The rows of a group lie close to one hidden flat surface of 10 dimensions, which passes through zero. Surfaces can cross.
In the rows, zero is written as 128.
Known rows, each followed by its group:
[174  85 171  86 155 165 157 125  83 129 174 122 118 125 110 165 156 102
 135  95]  Riv
[ 82 149  92 143 167 135 110 169  95  83 123 113 117 106 171 141 112 161
 147 164]  tamuv
[ 95 100 111 113 131 119 125 145 175 110 127 103 168  75 125 136 105 139
 134 152]  redog
[ 95 205 100 173 144 129 125 126  89 134 140 118 121 168 128 126 128 152
 155 131]  Riv
[150 124 130 117 102 127 148 108 122 157 119 134 130 163 105 124 140 112
  97 102]  Rop
[146 107 129 106 195 112 108 103 145 109  82 132 152 142 126  94 103 103
 142 118]  mifu
[138 128 119 136  99 118 114 140 133 133  91 157 108 154 128 103 139 144
  86 127]  zodek
[ 62 163  87  73 160  98 162 142 134 173 138  67 134 205 135 135 128 145
 115 162]  zodek
[108 143  83 134  70 140 167 115 104 173 185 103 124 130 171 190 124  63
 156 121]  zodek
[150 145 135 100 155 117 154 103 174 120 101  88  92 140 108 112 126 148
 144 144]  mifu
[110 186  40 103 138  95  78 136 208 134 107  90 144 165 101  95 128 173
 132 149]  Riv
[138 118 107 192 127 119 138  40 125 141 147 142 148 174  68 130 118 195
 161 134]  tamuv
[146  77 118 139 140 120  37 135 117 142 142 197 212 161 110 104 132 124
 108  98]  zodek
[113 118 146 110 141 129 133 164 127 114  75 113 114 105 180 101  99 119
  89 158]  Riv
[148 151 199 186 158 119  90 115 131 115  93 167 179  89 134  58  83  96
 143 122]  gibal
[138  96 112 140 179 132  68 131  64 126 112 188 141 199 156 109 130 141
 103 119]  mifu
[131  85 182 165 130 110 149  99 107  96  59 179  96 101 173 111 103  91
 127 124]  redog
[119 119 112 154 101 131  99 153 118 134  93 148 201 116 130  89  92 112
  71 120]  redog
[112 160 115 113  89 138 158 161  89 165 129 118 139 166 116 132 145  97
  73  96]  zodek
[ 71 139 175 151 122 101 117 180 115  89 111 167 129  76 127 124 142 135
 124 130]  boma
[131 133 140 100 148 122  85 174  93 105 101 170 130 156 108 108 167 109
  96  78]  boma
[118 134 115 135 144  97  95 121 182  94 105 141 133 110  98 108 134 161
 155 135]  boma
[ 65 137 103 155 108  86 141 122 155 126 102 126 178 109 113 119 102 124
 128 134]  mifu
[ 96 194 136 144 118 112 152 144 130 126 109 114 112 125 132 116 127 117
 135 125]  tamuv
[109 168 114 163 129 118 135 125 145  86 102 120 121  89 105 123 122 150
 152 131]  Rop
[120 167 163 139 150 153 118 157 126 101 194 100 142  48 108 149 133 126
 191 129]  mifu
[110 111 164 107 113 121 182 140 106 137  98 130 129 128 128 124 123  92
  84 114]  Rop
[167 158 102 172  91 144  77 130  91 160 112 177 126 204 112  88 143 161
  71 107]  redog
[137 136 123 102 136 155 115 174 166  83 155  84 118  50 113 147 142 163
 150 149]  Rop
[150 148 121 140 108 146 109 127  91 155 149 147 119 161 142 130 141 105
 122 107]  redog
[154  55 168 118 152 131 106 122 155 103 126 153 151  67 167 128 103  87
 150 137]  zodek
[138 101 138 152  67 134 162 110 148 112 120 132 121  64 118 148 123 115
 136 119]  gibal
[178  70  71  95 160 150  92 107 147 101 123 123 154 126 112 139 129 134
 140 116]  Riv
[191  65 145 108 113 175 110 150  70 105 152 169 109  93 158 163 152  63
 121  78]  Rop
[120  90 130 115 184 139 165 114 140  77 101  88 125  76 131 143 102 163
 154 162]  Riv
[151  38 128 113 137 154  91 140 102 126 176 156 169 103 150 162 135 108
 122 124]  redog
[160 146 157 131  92 136 200  84 146 154 126  94  80 140  98 130 134 142
 124 127]  gibal
[152 198  84  82 169 112  64 140 200 145 126  95 145 158 135  88 122  89
 167 118]  boma
[119 138 226 136 133 106 190 108  83 130 122 163  56 154 107 134 170 147
 126 119]  tamuv
[119 103 149 142 148 131  94 164 139  63 110 147 149  56 115 115 128 153
 131 137]  zodek
[120 111 147  75 110 144 140 180 130 190 161  88 151 150 141 129 128 135
  57 158]  Rop
[133  88 129 109 186 102 114  85 139 151 119 143 145 197 123 113 126 137
 137 133]  mifu
[ 79 113 106 120 184 125 151 120 127 103 184  85 126 105 134 188 128 166
 200 172]  zodek
[129 106 164  98 184 138 147 148  95  94 127 121  74 112 163 147 142 139
 140 148]  redog
[161  63 151 159  55 160 146 128  94 106 125 172 114  68 140 154 136 100
  99 101]  gibal
[135 125  88 127 167 119 100  96 157 119 157 116 143 132 120 145 123 147
 188 138]  boma
[159 179 156 103 159 112  99 117 149 180 155 131  87 215 106 103 166 163
 131 136]  Riv
[183  83 152 127 144 137 104 112 148  68 109 167 103  80  98 131 152 135
 158 102]  Rop
[168  77 142  86  69 110 176  85 204 159 102 120  86 126 113 126 138 112
  98 125]  zodek
[131  98 132 114 187 134 124 123 126 124 101 114 111 167 159 111 100 185
 103 185]  tamuv
[102 112  88 199  98 134 169 100  97  67  73 143  96  76 168 145  95 128
 145 136]  boma
[113 158 187 102 167 131 186 124 104 140 147  80 139 114 133 132 111  66
 151 114]  gibal
[ 98 152 152 102 140 103 190 129 105 153  58 109 140 165 147  97  98  56
  82 105]  mifu
[120  88  92 161 123 135 120  87 148 144 149 113 213 103 132 130  70 121
 140 148]  tamuv
[ 65 147 140 186 117  94 137 130 133 100  74 143 199  87  85  84  91 148
 105 133]  gibal
[130 162 127  53 146 114 139 137 157 199 140  76 138 191 137 106 124  87
 103 129]  Rop
[ 76 152 113  58 151 108 168 161 154 133 116  65 158 143  78 127 137 135
  98 127]  mifu
[191 130 176 161  95 122 118 104 166 131  67 166  91 119 148  69 109 110
 103 126]  gibal
[186 138  70 132 151 167  69 120 133 148 133 105 183 164 122  93  97 142
 111 133]  tamuv
[ 95 116 106  91 109  96 149 149 179 117  72 112 120 140  81 111 147 201
  67 150]  mifu
[ 50 121 135 128 149 114 208 126  89 109 131  96 123 117 128 173 124 141
 149 147]  Rop
[155 185 124 182 142 125  80 114 122 126 101 157 123 160 124  75 118 146
 136 119]  zodek
[116 122  97 145 114 119 125 106 156  99 144 129 150  63 128 153 113  84
 188 109]  Rop
[ 64 154 105 128 122  90 104 171 129  84 112 153 170  87  97 136 146  87
 150  82]  boma
[133 177 120 146 129 125 130 136 150  95  85 115  47 104 171 112 120 136
 156 155]  gibal
[163 106 119 163  73 125  99 105 145 102 141 179 140  84  80 143 156 114
 155  79]  tamuv
[ 90 138 218 168 123 108 158 115  94 152 171 157 125 120 135 145 133 111
 153 129]  mifu
[ 84 185 119 162 141 126 177 120  97 107 116 104  90 142 119 136 125 180
 141 151]  gibal
[108  75 189  91 134 118 198 120  88 143 123 132 158 138  92 140 139  96
  87  96]  Rop
[117 130 126  97 143 143 143 162 126 103 137  94  98 113 126 151 148 168
 122 153]  redog
[175  47 152 109 129 135  97 123 124 118 125 186 103 146 115 135 166 161
 100 117]  Riv
[199  64  87 128 108 157 131  85 122 102  80 148 117 135  99 127 131 134
 101  95]  boma
[148  92 172 100 146 147  67 165 115 163 207 154 170 111 167 142 140  78
 138 123]  Riv
[171  98 133 170 135 152  62 127 112  97 144 184 143 105 115 122 139 156
 144 115]  redog
[132  72 118  92 157  98 120  96 178 112 132 137 107 130 126 152 145 144
 166 141]  boma
[167  94 155  93 184 111  51 144 136 107 112 187  94 166 142 109 168 145
 133 123]  boma
[131 128 138 140 104 152 112 172 105 121 113 136 206  89  94  95 114 101
  76  95]  redog
[ 99 201 159 117 127 115 113 178 136 154 146 118 118 146 126 105 149 140
 115 139]  Riv
[182 117 162 139 151 164  74 160  77 115 122 174 152 136 110  97 141 139
  87  97]  redog
[160 131 155 144 195 155 107 127  57  97 124 157  85 160 150 123 139 158
 146 130]  mifu
[138 125  93 158 106 130  68 132 144 110 141 165 114 119 145 133 137 161
 144 140]  zodek
[136 139 152 151 158 132  65 151 125  80 166 164 125  69 134 143 148 125
 195 121]  tamuv
[ 89 112 159 177  84  78  94 124 143 146 118 206 157 128 134 109 132 129
 113 131]  boma
[110  66 159 132 154 139 176 125 110  90  85 117 122  77 180 134  76 115
 123 163]  Riv
[118  84 132  85 164 160 149 160  95  97 166  95 146  90 115 174 141 139
 129 131]  tamuv
[109 162 141 123 138 129 141 156 170  82 116  84 144  46  91 118 117 151
 147 140]  tamuv
[139  98 129 103 112 106 131 134 180 108  88 133  96 115 125 118 143 149
 107 142]  gibal
[ 83 162 109  82 115 108 186 146 115 165  96  85 105 195 138 123 132 111
  80 127]  gibal

New rows, each followed by its group:
[ 94 142 165 126 168 124 122 161  86 101 147 137 113 138 107 140 162 176
 134 135]  boma
[205  93 139 148  59 149 110 100 163 139 126 159 118 109 101 112 140 143
  98 112]  gibal
[142 102 125 101 109 100 120 115 146 162  91 160  98 181 173 110 131  83
 100 121]  boma
[124  44 148 103  90 135 137 150 165 130 160 121 168  56 115 158 127 130
 102 141]  Rop
[153  86 178 141 106 160 110 155  92 130 154 159 149  81 145 137 130 100
 106 113]  boma
[108 164  88  99  50 111 168 142 194 152 116  84 102 112 111 137 141 126
 108 134]  zodek
[186  44 227 111 163 158 134 119  88 136 133 161 119 128 135 117 133 126
  94 126]  tamuv
[102 148 167 166 164 141  74 178  74  93 184 157 159  74 135 141 135 136
 166 132]  boma
[ 28 148 156 147 154  81 129 146 129 130 177 133 128 104 179 164 127 133
 189 174]  boma
[106 160 147 123  97 103 138 136 150 180 136 123 150 160 120 106 123 119
  97 132]  boma
[145  88  99 102 151 146 149 104 135 105 138 101 108 105 151 173 122 117
 167 136]  boma
[125  86 152 139 134 128 162 105 147  82 111 129  73  81 145 152 126 169
 156 163]  zodek
[117 125 128  98 143 128 139 153 130 131  83 113  96 161 154 110 124 166
  80 160]  redog
[131 142  46 152  89 122 119  84 174 120 168 113 151  90 102 169 126 103
 206 100]  Rop
[182 183 166 119 145 146 114 130 145 129 117 108 127 119 103  81 126  99
 130  99]  zodek
[155  79 144 113 148 108  68 132 158  97  98 187  93 114 168 116 140 116
 143 127]  boma
[101 136  83 186  92 108 113 112  94 122  92 178 151 162 120 117 120 112
 110  95]  boma
[137 153 104 101 106 158 153 133  79 161 211 108  71 169 133 199 184 119
 149 109]  redog
[147 163 127  79 128 148 104 176 168 144 151  82 145 100 127 114 129 100
 121 125]  Rop
[200 121 116  53 164 130 104 131 193 112  81 106  93 159  92  91 153 137
 106 109]  boma
[ 89 195  91 144 151 107 167  85 149 153 128  75  71 177 172 134 104 157
 179 181]  zodek
[ 99 153 197  92 130 108 149 169 174 130 119 102 115  97  93 108 148 168
  99 150]  boma
[102 139 118 130 132 130  94 179 107 106 129 143 126 127 132 129 146 165
 108 137]  Riv
[162 169 127 162 103 135 114 109 131 127 149 147 104 138  82 123 157 150
 150 103]  redog
[140 128 159 124 154 110  87 102 168 150 192 141 152 115 120 136 138 109
 197 121]  tamuv
[ 75 120 109 136 161 123 126 151  87  87 136 139  89 124 164 168 143 168
 157 159]  tamuv
[ 93 127 192 178  87 106 162 109  84 137 160 179  87 144  96 154 172 173
 130 124]  Riv
[136 141 148 113 160 149 120 171  94 102 121 125 100 123 136 122 144 144
 115 129]  tamuv
[118 153 115 165 101 142  76 192  90  99 109 168 131  99 168 107 123 115
  95 121]  zodek
[118  98 123 110 149  86  75 111 193 125 147 152 150 119 116 130 137 130
 173 130]  boma
[ 99 129  77 186 113 152 165  97  78 117 121 118 160 133 113 143  96 167
 113 134]  tamuv
[162  92 144 131 144 148 124 113  79 136 137 158  76 166 191 146 127 116
 128 140]  zodek
[149 111  82  98 123 135 147  97 166 160 142  78 170 157  75 131 119 144
 113 127]  tamuv
[ 48 135  93 121 148  94 132 144 136 105 134 119 104 122 174 162 127 138
 164 167]  tamuv
[175 126 121  95 107 163 164 137 154 133 107  78 115  90 146 122 106  75
 107 118]  boma
[ 94 126 134 108  92 124 150 171 130 110 124 122 122 104  91 147 160 154
  92 121]  Riv
[168 153 137  99 156 130 134  93 176 150 153  88 105 145  93 122 136 139
 168 128]  zodek
[154 128 128  87 149 141  79 175 110 154 123 145 105 174 183 106 139 105
  90 130]  zodek
[ 57 117 147 174 127  96 156 107  84 160 128 151 194 143 149 126  85  85
 125 128]  Rop
[138 126 141 143 132 168 153 148  89  66 121 116 138  76  55 142 148 179
 113 108]  boma
[171 198 173 121 119 158 142 178 111  94  70 117  59 115 102  82 156 155
  79 105]  zodek
[168  84 136 108 137 148  92 134 163 111 179 128 133  66 141 155 136 112
 177 132]  zodek
[ 97 191 118 160 110 148 158 153  76 103 139 111  74 116 142 156 143 144
 141 132]  redog
[114 114 128 137  63 123 151 136  66 145 134 177 102 142 156 164 155  58
 106  83]  tamuv
[155 237  89 175 144 169 107 118 110 170 146  77 128 170 170  87  82 129
 143 156]  boma
[116 143  71 190 118 125 153  58 102 135 113 129 138 158 147 131  86 108
 162 121]  Riv
[163 172 122 170  97 152 106 133 135  93 133 139  95  85 102 123 147 156
 154 115]  zodek
[112  58 160 167 141 103  96 101 130 128 122 184 170 117 152 121 100 137
 132 152]  Rop
[125  94 116 114 175 138 105 135 113 124 148 121 184 159  78 126 133 188
 108 135]  redog
[117 155 122 104 206 132 159 121  88 112 105  92 109 176 125 122 122 135
 139 130]  mifu
[156  90 133 138 132 153 122 109  92 108 180 150 141 109  99 170 157 126
 159  98]  Riv
[107 210 116 206 134 104 105 105 141 107  90 147 110 127 149  83  95 144
 171 144]  redog
[108  82 125  67 160 124 149 154 103 110 109 128  84 165 142 153 162 153
  98 137]  gibal
[131 144 110 124 109  98 121 112 196 147  72 117 123 143 137  78  99 135
 104 149]  tamuv
[ 98 167 164 142 137 140 164 161  52 135 121 124  89 156 159 131 132 128
  99 133]  Riv
[132 180 109 107 155 161 142 158  90 105 160  90  99 127 110 156 155 140
 151 117]  Rop
[ 85 122  94 132 133 143 163 139 149 102 116  68 187  68 116 135  78 152
 123 164]  tamuv
[110 123 141  55 149 138 125 217 129 117 118  96 103 103 185 134 139 112
  92 158]  zodek
[131  67 158 133  92 116 153 108 132 140 120 161 139 134  86 129 145 156
  80 119]  boma
[142 162 123 191 116 168 109 127  76 118 162 144 138 110 117 139 130 153
 145 120]  gibal
[115 107  84  94 163 155 132 145 109  87 175  90 161  93  84 181 147 152
 158 121]  Riv
[ 58 104  97 161 108 127 171 135  63  97 134 145 127 130  96 182 153 193
 111 132]  zodek
[ 91 193 110 199 146 131 149 105  65 110 132 133 132 149 105 127 118 165
 156 125]  zodek
[115  92 102 126 136  95  97 107 167 119 109 155 130 125 168 130 115 121
 150 143]  gibal
[201  30 111 104 149 168 143  88  85 114 128 149  83 161 142 165 147 136
 116 115]  boma
[143 122 159 140 148 146  99 134 113 153 185 134 147 129 136 126 128 140
 139 144]  boma
[165 105 190 119 187 148 153  82 124 128 174 108 120 105 116 148 122 120
 189 134]  Riv
[131 140 211 149 176 136 113 133 103 109 180 146 122  94 126 137 142 141
 181 130]  mifu
[149 173 117 115  64 148 192 120 109 200 135  89 103 197 102 125 144 124
  66 111]  gibal
[106 159  95 117 156 118 120 130 147 142 121 102 109 176 150 118 119 166
 127 166]  redog
[151 108 187 162 153 151 109 113 124 160 146 126 216  85 164  84  54  76
 129 148]  tamuv
[ 85 211 129 194 110 113 138 142 100 113  74 136 131 123 137  80  96 123
 112 129]  Rop
[112 113  82 142 125 119  76 136 117 151 135 159 150 167 170 126 118 128
 113 137]  Riv
[ 97 154 102 118 131 127 137 157 126 136 104  96 164 153  99 100 115 167
  74 143]  redog
[ 76 101 104 140 123 115 153 126  83 121 146 141 125 116 185 181 118  73
 163 125]  boma
[107 133 123 103 148 134 162 138 120 114 149  97  76 124 141 166 146 154
 155 154]  redog
[109  98 151  88 147 114 141 138 104 138 134 145  93 165 156 149 155 118
 117 127]  boma
[140 179 164  98 190 138 128 134 105 163 154  95 136 168 159 108 112  63
 153 115]  gibal
[135 174 166 146 115 128 112 138 139 147 156 125 166  88 132 108 112  62
 148 104]  tamuv
[146  86 160  91 147 156 110 199 114  51 115 136 105  45 115 143 167 154
 104 123]  gibal
[123 137  90 120 120 123 128 126 101 142 123 138 150 168 117 130 136  96
 115  96]  boma
[ 78 148  91 124  37  90 151 150 188 135 102 116 156  98  82 123 136 117
  90 110]  Riv
[126 189 105 162  52 114 127 118 204 123 147 112 141  55  94 128 129  99
 176 104]  redog
[110 145 115 148  96 119 151 100 128 156 140 119 193 143  60 123 122 112
 116  98]  redog
[112 145 109 144 110 116 116 134 129 140 101 143  93 179 128 111 142 194
  90 150]  mifu
[129 118 117 141 141 150 114 132  97 112 160 134 169 128  63 141 148 183
 120 119]  redog
[149 105 197 177 133 134 152  77 107 134 137 150 166  90 123 121  94  77
 153 109]  gibal
[101 156 107 185 137 105 150  56  73 173 140 149 137 226 127 130 118 124
 156 118]  redog
[130 124 205  97 113 108 108 181 178 136 121 142 139  87 110  96 146 119
  93 128]  boma
[121  87 117  80 137 107 107 148 111 114 125 171 144 146 108 145 171  87
 117  75]  boma
[170 123  95 117 164 154  90 126 140 101 152 112 144 125  82 134 143 179
 147 127]  tamuv
[142 113  50 112 103 127  51 140 197 131 179 128 160  83 156 158 128  96
 180 128]  gibal
[139 128 129 125 162 101 134  86 124 126 102 151 105 171 148 116 129  86
 160 106]  Rop
[135 119 135 128 159 146  90 146  96 137 161 137 169 121 172 132 106  73
 150 122]  zodek
[115 172 188  94  95 115 117 189 143 156 179 132 121 124  77 133 195 136
 107 105]  Riv
[122 121 177  89 191 156 156 170  72  91 148 107  87  96 172 162 140 101
 152 133]  redog
[167 141 115 184 151 166  81  96 128 137 172 124 128 115 183 124  87 141
 182 168]  boma
[145 111 137 147 132 140 130 112 143 100 151 125 157  76  74 142 131 155
 154 119]  tamuv
[101 121 121 128 187 109 150  92 118 108 120 118 132 154 106 138 120 159
 158 138]  mifu
[166 154 102  67 146 115  84 130 227 147 133  87 158 127  97  95 129  90
 148 114]  boma
[120 108 172  71 130  95 109 147 169 175 157 138 140 152 135 124 151  99
 115 129]  boma
[114  82 157 163  87 138 163 125 106 116 112 140 174  60 131 133  95  98
 108 123]  tamuv
[139 105 136 123 100 114 183  74 153 148 112 120  69 129 168 146 115  90
 151 136]  gibal
[102 188 105 161 140 118 112 107 162 147 183  98 177 103 114 132 103 108
 206 134]  Riv
[165 161 104 122  98 133  55 161 153 155 121 149 125 154 159  91 136 107
 104 122]  zodek
[ 82 133 153 118 137 116 143 150  93 149 161 131 126 125 177 155 127  76
 147 129]  tamuv
